The groups are shells around one centre, one inside the other: the same stretched ball of 5 dimensions in 6 sizes.
Some rows, each with its group after it:
28,27,-1,-2,3,14,28,5,26,19,-14,-7,-13,1	(4)
-6,28,-10,-11,10,-6,-2,-8,-12,34,-24,6,8,-16	(1)
-21,-17,5,-6,7,-14,-35,0,-22,-21,16,2,10,-1	(0)
28,10,2,4,-6,15,13,17,21,-1,3,-16,-15,11	(4)
2,44,-2,1,-5,-5,-8,3,-31,48,-16,-13,24,-10	(0)
3,35,-15,1,-10,0,-10,11,-22,44,-22,-11,9,-6	(3)
-22,-5,1,4,-4,-12,-15,-4,-11,-10,-6,8,18,6	(3)
-18,-19,1,-23,30,-12,-18,-16,0,-21,7,20,-7,-16	(3)
-6,38,19,32,-35,-7,8,5,-20,22,-13,-17,56,24	(4)
15,-7,-4,-29,37,7,10,-9,32,-10,1,13,-38,-18	(5)
-13,-3,12,-10,20,-10,5,-20,11,-16,-2,18,9,-6	(4)
-10,29,22,-1,10,-14,8,-21,-12,16,-7,5,39,-8	(5)
14,-19,-10,-22,25,10,5,1,36,-23,3,11,-43,-7	(2)
8,55,7,18,-23,-2,7,8,-26,50,-20,-21,40,5	(2)
-10,36,27,27,-26,-13,-3,1,-33,19,-1,-19,62,17	(0)
0,21,23,23,-25,-7,-15,14,-31,6,14,-27,43,19	(2)
11,-17,-14,-16,17,10,9,2,38,-20,-7,12,-41,-2	(1)
15,24,-16,-17,15,7,4,3,6,31,-18,0,-20,-17	(3)
21,35,1,14,-19,10,12,17,0,28,-12,-21,9,11	(0)
-9,-33,10,-1,6,-4,-10,1,17,-50,18,7,-7,14	(1)
-10,31,-14,7,-14,-4,2,0,-11,35,-35,3,18,0	(5)
18,25,0,-5,6,7,14,2,10,21,-10,-6,-5,-5	(1)
-8,-34,-10,5,-9,2,-13,13,19,-41,3,6,-19,20	(5)
8,21,-15,-20,19,2,-2,-2,0,30,-17,3,-16,-21	(0)
22,2,8,6,-8,10,0,20,9,-10,15,-20,-9,14	(4)
18,11,6,28,-35,11,6,28,6,-4,2,-26,9,33	(5)
-16,40,19,17,-17,-17,-15,-2,-47,32,-5,-15,60,3	(3)
20,40,0,-3,3,6,12,4,-2,38,-14,-12,4,-8	(3)
6,20,7,20,-26,1,-10,20,-19,12,2,-24,23,18	(1)
-4,-37,-7,-27,32,0,-13,-5,26,-40,12,19,-39,-10	(2)
13,11,-12,15,-25,10,-3,26,2,9,-9,-18,-6,18	(4)
5,45,7,22,-29,-2,-3,15,-29,39,-12,-25,38,12	(2)
-16,-11,4,7,-11,-10,-34,12,-26,-16,14,-10,15,11	(0)
5,50,10,12,-15,-4,3,4,-27,45,-14,-18,38,1	(1)
12,-20,-5,9,-15,10,-16,29,9,-27,15,-17,-21,22	(5)
-20,-26,8,-10,12,-14,-40,0,-21,-32,25,2,5,-2	(4)
18,-18,-20,-12,10,16,7,12,40,-18,-7,6,-49,3	(3)
-24,19,16,-2,7,-20,-13,-18,-29,13,-4,6,42,-9	(5)
3,-19,6,-18,26,0,-4,-5,19,-28,15,8,-20,-6	(1)
-16,-34,8,-1,5,-7,-18,0,7,-46,17,8,-2,12	(2)
14,-10,12,-6,11,5,2,5,19,-25,18,-5,-13,5	(2)
7,-27,-19,-8,3,10,-6,15,29,-28,-1,5,-41,8	(0)

New rows. What belongs after each?
-4,-12,-18,-26,29,0,3,-12,27,-8,-16,25,-33,-17	(0)
-2,20,23,-1,10,-9,12,-16,0,3,0,3,27,-2	(3)
-14,-1,29,25,-25,-13,-22,10,-29,-22,23,-19,46,26	(3)
-11,43,28,19,-19,-17,-13,-1,-49,30,3,-21,66,6	(4)
2,6,15,12,-14,-3,-18,15,-19,-6,18,-21,20,14	(1)
-5,-16,2,-1,-1,-3,-28,13,-12,-20,18,-9,-3,7	(1)
0,-36,-12,-38,46,2,-10,-10,31,-35,10,24,-51,-21	(5)
10,20,-19,-21,19,4,0,0,3,30,-19,4,-22,-21	(3)
6,41,25,9,-6,-7,-4,1,-31,28,8,-22,42,-1	(5)
3,-19,1,7,-10,4,-17,20,3,-28,16,-11,-10,18	(1)
-8,17,-7,-27,34,-8,3,-23,3,22,-20,21,-5,-29	(5)
-15,36,4,6,-6,-13,-2,-9,-25,34,-22,0,38,-5	(0)
13,51,-8,22,-32,7,14,17,-10,50,-32,-20,23,13	(5)
-2,-33,-7,-2,0,4,-11,12,21,-40,9,4,-25,14	(1)
14,26,24,23,-23,2,8,13,-7,6,8,-25,31,22	(2)
-18,19,25,29,-31,-15,-14,5,-35,1,5,-17,59,24	(4)
2,1,-16,-22,27,3,16,-14,32,3,-24,23,-27,-16	(3)
13,-4,27,11,-5,4,11,6,18,-31,21,-11,9,21	(3)
4,-37,-8,-18,21,6,-6,3,34,-43,11,13,-42,1	(1)
-6,-39,11,5,-2,0,-10,7,21,-58,22,3,-10,22	(0)
5,13,-15,-23,23,1,-7,-3,0,21,-12,6,-19,-22	(0)
16,19,9,3,-3,4,-1,11,-5,11,6,-17,6,3	(2)
15,-5,-2,0,-2,9,-5,17,11,-12,9,-11,-17,9	(1)
-2,-12,9,20,-24,0,-17,20,-6,-26,15,-16,12,28	(2)
-2,37,6,20,-23,-4,9,4,-13,29,-20,-11,36,12	(1)
2,28,-26,-18,14,1,-3,-2,-6,43,-31,7,-13,-23	(4)
6,-23,-1,11,-12,9,5,15,31,-37,4,-1,-17,25	(3)
-5,2,33,7,1,-11,-10,-3,-15,-20,26,-11,33,9	(3)
2,58,-2,11,-17,-4,0,5,-34,61,-27,-17,36,-4	(3)
0,6,17,9,-4,-1,14,-4,14,-14,-1,0,16,14	(1)
20,36,-8,-14,15,8,23,-5,16,37,-24,2,-12,-16	(4)
-7,21,-2,9,-16,-7,-25,13,-35,23,-4,-16,24,3	(0)
13,-11,-24,-21,20,12,6,4,35,-6,-13,12,-48,-9	(0)
19,23,-13,-17,17,8,12,0,14,28,-18,2,-22,-16	(3)
-12,25,23,18,-18,-14,-12,1,-34,11,4,-16,51,12	(1)
-14,-23,17,12,-8,-8,-6,0,8,-44,13,3,15,23	(4)
22,2,9,14,-16,12,4,22,13,-13,12,-21,-4,22	(3)
-14,-24,-16,-29,32,-7,-24,-8,4,-17,1,20,-28,-20	(3)
0,38,24,5,0,-10,-2,-6,-27,25,3,-14,42,-4	(3)
4,27,-11,-6,0,-1,-15,9,-22,35,-12,-10,3,-11	(3)
-19,-3,15,21,-24,-12,-27,11,-29,-16,13,-14,37,22	(3)
24,0,9,0,3,12,14,10,27,-16,10,-9,-17,10	(3)
-7,21,-7,-10,13,-5,13,-16,8,22,-29,16,5,-12	(3)
15,25,15,7,-7,2,0,10,-10,13,8,-21,17,6	(0)
7,-26,3,6,-7,7,-9,18,18,-39,17,-7,-17,21	(1)
7,7,19,-3,7,-3,-11,3,-11,-6,20,-13,12,0	(3)
-8,51,20,12,-10,-14,4,-10,-32,42,-15,-9,56,-2	(3)
9,8,24,8,-5,-1,-9,10,-12,-9,24,-21,19,11	(3)
